The rows of a group lie close to one hidden flat surface of 7 dimensions, which passes through zero. Surfaces can cross.
(in the rows, 128 means zero)
Some rows, each with its group after it:
[159 123 102 187 127 135 155 134 151 122 160 190 136 113 161  94 109 130
 124 150] => (1)
[129 102 148 151 132 137 119 124 162 127 129 129 107 134  95 122 132 133
 154 103] => (3)
[105 120 170 109  84 103 147 164  87 197 111  94  98 106 100 146 203 127
 115  77] => (1)
[ 63  83 167 126 132 172 184 143 135 180 138 113 126 124 159  99 123 125
 154 117] => (3)
[126 103 109  64 146 117 170 138 207  91  39 136 150 131  99 100 133 110
 106 109] => (2)
[148  71  99 122 150 143 141 143 171 115 120 158 169 103 132 120 116 134
 116 128] => (3)
[123 137 108 165 106 129 129 122 114 119 111 112 123 130 141 126 150 134
 127 206] => (2)
[ 96 168 109 133 134  90 140 115 121 122 167 134 153 157 123 124  89 156
 123 168] => (3)
[160  83  92 139 163 144 121 114 172  75 104 150 131  99 122 133 131 101
 119 159] => (3)
[133 173 145 165 112 115 185 145 129 163 126 153 176 123 119 114 142 190
 110 136] => (1)
[124 131  61 116 127 145 131 171  92 144 143 132 146 139 188 128 123 108
 109 105] => (0)
[ 89  97 144 175 150 167 123 144 131 146 153 107 118 130 123 150 135 140
 176 119] => (0)
[ 52 121 144 152 175 110 151 143 133 158 179 113 185 132  71 180 116 199
 146 128] => (0)
[117 156 116 124 116 119 174 103 151 115 134 154 125 146 161  65  80 123
 115 172] => (0)
[ 88 123 124 186 144 168 158 157 179 125  75  96 133 146 101 125 169 155
 166 151] => (0)
[107 139 212 149 139 137 128  87 142 133 151 128  55 130 112 106  92 105
 166 109] => (2)
[ 75 149 133 146 164  84 118 114 110 122 164 106 143 133  76 176 123 158
 135 161] => (0)
[142 171 177 160 156 120 150 110 146 114 132 158 121 107 105 117 113 136
 123 113] => (2)
[143 122 167 150 123 154 108 125 136 124 104 107  76 119 118 126 152 105
 155 109] => (3)
[ 79 121 177  95 161 105 172  96 183 128 132 141 146 128  82 108  78 150
 132 116] => (1)
[116  80  95 137  61 121  99 132 116 148 186 116  90 151 161 107 127 121
 154 174] => (0)
[ 75 108  88  64 159 135 112 138  69 143 174  95 150 135 162 159  90 101
 118 108] => (3)
[ 49 151 169 137 138  85 171  78 150 127 161 114 138 143  78 120  87 167
 143 195] => (1)
[129 149  99 157 125 143 163 162 143 141 120 153  91 149 166  87 123 103
 137  93] => (1)
[122 167 140 171 165 122 168  96 172  84  95 148  89 125 118  89 116  94
 131 152] => (2)
[ 86 133 105 160 116  80 122 114 150 115 126  91 135 147  65 154 157 161
 141 198] => (0)
[ 69 166 128 106 135 125 140 134 128 132 108  85 133 166 122 135 122 140
 139 120] => (1)
[184 108  89  92  68 139 121 152 137 127  84 139 134 133 166  96 150 116
 106 131] => (0)
[149 162 176 166 137 127 118 131  84 160 193 161 144 108 137 148 118 166
 129 105] => (2)
[158 163 104 145 156 120 126 124 132  93 101 142 118 118 126 139 137 103
 112 140] => (2)
[136 161 116 192 101 118 133 130 104 129 133 124  77 126 147 120 163 111
 137 170] => (1)
[159 156 132 123  83 153 134 147  72 154  92 117 117 111 181 118 182 101
 104 120] => (3)
[161 128 171 122 126 116 107 128 160 141 120 148 148 133  74 143 138 173
 135  57] => (3)
[125 114 129  95 110 114 139 128 126 146 119 121 218 121 102 151 134 191
 108 160] => (2)
[121 145 129 199  86 150 128 131  82 152 160 107 124 127 162 127 148 153
 141 204] => (2)
[ 84 100 125  69 159 134 169 144 178 143 134 149 120 156 132  95  71 105
 139  49] => (1)

New rows, each followed by its group:
[171 139 103 147  93  99 100 153 139 142 142 153 141 161 113 135 151 167
 135  99] => (3)
[118 118  91 196 116 121 117 119 157 106 149 132  78 155 132 103 125 114
 165 184] => (3)
[105  85 139  99 122 117  89 106 115 119 130  87  45 115 112 144 135  70
 147 121] => (1)
[189  61  37 132  94 134 108 194 149 150 143 162 161 139 151 132 160 143
 127  94] => (3)
[124 217 124 104 184  99 177 108 124  93  96 158 159 124 135 111  94 117
  79 126] => (0)
[100 117 176 140 154 114 173 105 203 126 143 154 165 126  77 109  98 186
 143 127] => (3)
[103 146 203 175 112 128 130  87 117 138 162 119 104 120 124 118 117 149
 156 169] => (2)
[101 131 115 181 131 149 179 154 138 158 182 168  79 139 187  74  95  96
 146  98] => (2)
[ 67  99 122 100 125 120 126 119 120 143 161  94 153 147 123 143 103 150
 134 164] => (1)
[169 125 134 162  85 123  71 116  63 126 124  93  96  90 128 170 192 116
 120 178] => (1)
[147 137 157 120 109 104 142 140 160 156 131 156 170 137  90 127 126 192
 125  80] => (3)
[131 187  58 114 138  97 147 149 114 107  78 121 149 150 134 125 151 117
  90 160] => (0)
[130  87 101 105 170 129  78 127 141 100 140 120 118 122 107 173 113 105
 138  92] => (3)
[136 104 220  86 115 134 114 105 133 162 134 126 173 103  84 148 126 181
 132  90] => (2)
[ 87 183 151 163 151 105 167  88 159 108 133 138 133 144 105 100  93 154
 140 182] => (1)
[ 79 108 135 118 120 122 140 129 134 159 174 119 129 152 134 114  89 146
 149 123] => (2)
[108 196 210 122 133  88 122  83 128 126 133 113 117 148  67 139 116 164
 140 106] => (3)
[123 142 128  99 113 113 156 150 123 165 147 148 189 132 132 128 117 171
 105 107] => (3)
[110 193 166 101 117  96 148 111 100 141 130 129 163 135 115 130 115 161
  99 130] => (3)
[103 106 173 103 132 132 160 121 166 150 136 146 126 128 116 101 102 140
 141  82] => (2)
[141 112 112  48 161 108 114 115 172  89  66 125 150 127  71 155 131 118
 103  90] => (2)
[ 75 128  66 176 142 146 123 172 117 134 133  89 119 153 129 157 155 121
 156 155] => (0)
[127 181 101 105 156 117 133 115  78 112 148 144 107 133 183 119  88  83
  99 127] => (0)
[ 83 129  37 105 147  91  79 119 124  78 130  82  94 175 116 153 113  81
 135 174] => (2)
[ 62 129 172 168 130 101 144  84 138 133 201 121 106 141 103 120  72 154
 161 184] => (0)
[153 120 140 119 141 187 133 155 118 148 125 146 122 118 189 103 115 101
 134  64] => (0)
[131 135 102 143 133 141  80 105 104  90 129  99 100 140 136 142 128 106
 137 179] => (1)
[119 150  54 139 131 102 118 131 109  99 122 108 166 146 126 155 140 140
 111 210] => (2)
[136 147 136 119  92 102 149  90 163 108 116 148 110 139 137  66 101 123
 118 181] => (0)
[152 140  68  91  86 103 152 149 126 130 112 146 145 152 164  85 126 115
  90 156] => (0)
[106  98 134 135 124 114 151 107 145 138 190 149 205 122 118 125  83 187
 120 187] => (1)
[110 121 161 137 105 127 166 139 129 174 158 140 182 121 136 115 119 185
 127 136] => (2)
[ 67  97  93 132 118 141 175 154 152 158 163 131 103 160 168  72  97 115
 153 124] => (2)
[111  61  96 116 105 120 160 171 122 190 185 147 125 121 156 114 127 119
 132 103] => (1)
[ 70 142 162  74 140 115 169 144 152 162 110 121 157 148  95 123 114 158
 129  69] => (1)
[124 127 102 136 123 106  70 120  81 121 158 101  91 131 125 172 147 105
 124 138] => (0)
[168 133  95 102 135 126  86 159  93 128 136 130 156 126 134 173 149 127
 108  78] => (2)
[154 162 114 123 136 116  97 114 110  86  79 111 102 120 113 146 155  93
 110 140] => (0)
[186  94 107 142 116 141  95 127 116 107 147 153 134 103 155 137 134 111
 118 140] => (1)
[143  60  97 142  83 175 103 173 134 159 133 111 102 137 169 117 161 121
 154 109] => (0)
[112  79 137  99 112 156 167 148 173 155 113 129 112 126 148  85 130 110
 139  87] => (2)
[ 95 106  97 117 184  99 153 113 172 102 168 157 186 134 103 129  71 154
 122 160] => (3)
[177 103  54 144  98 127 129 177 143 128 127 163 164 128 164 117 149 128
 110 150] => (3)
[123 161 176  76 104 121 148 148  83 181 126 119 163 131 125 139 136 161
 110  72] => (3)
[127 166  61 139 154 158 148 180 133 100  34 104 145 146 146 137 181 108
 113 126] => (0)
[184 124 105 154 158 147 140 113 176  89 139 191 167 115 155  91  83 132
 122 143] => (1)
[141 145 138 119 112 160 155 126  83 131  85 113 110  95 178 102 154  88
 104 163] => (3)
[203 113  99  94  98 133  60 137  80 113  92 118  93 104 151 157 180  82
 104  99] => (0)
[106 122 113 109 135 104 122 142 135 150 178 133 156 161 106 147 101 165
 140  97] => (3)
[112 119  10 108  67 113 164 185 118 156 142 127 161 176 198  88 129 126
 111 174] => (0)
[131 143 151 112 118  95 150  92 149 116 127 154 140 132 117  96  97 140
 106 161] => (0)
[149 141 128 123 154 145 126 113 157  95  97 143  97 129 129 109 109  98
 137  97] => (1)
[205 139 122 134 105 136 117 128 121 108  72 142 122  98 138 123 173 104
 103 137] => (3)
[161  95 190 123 122 168 127 118 164 131 103 146 119 105 128 110 131 128
 142  84] => (0)
[ 74 138 161 175 148 113 117  87 125 115 189 109  91 140 107 138  98 123
 167 175] => (0)
[132 134 142 146 152 134 102 112 120 119 157 139  43 137 140 122 106  72
 155  69] => (2)
[161 112 105  84 164 125 192 146 213 104  26 161 166 109 110  96 139 119
  90  91] => (2)
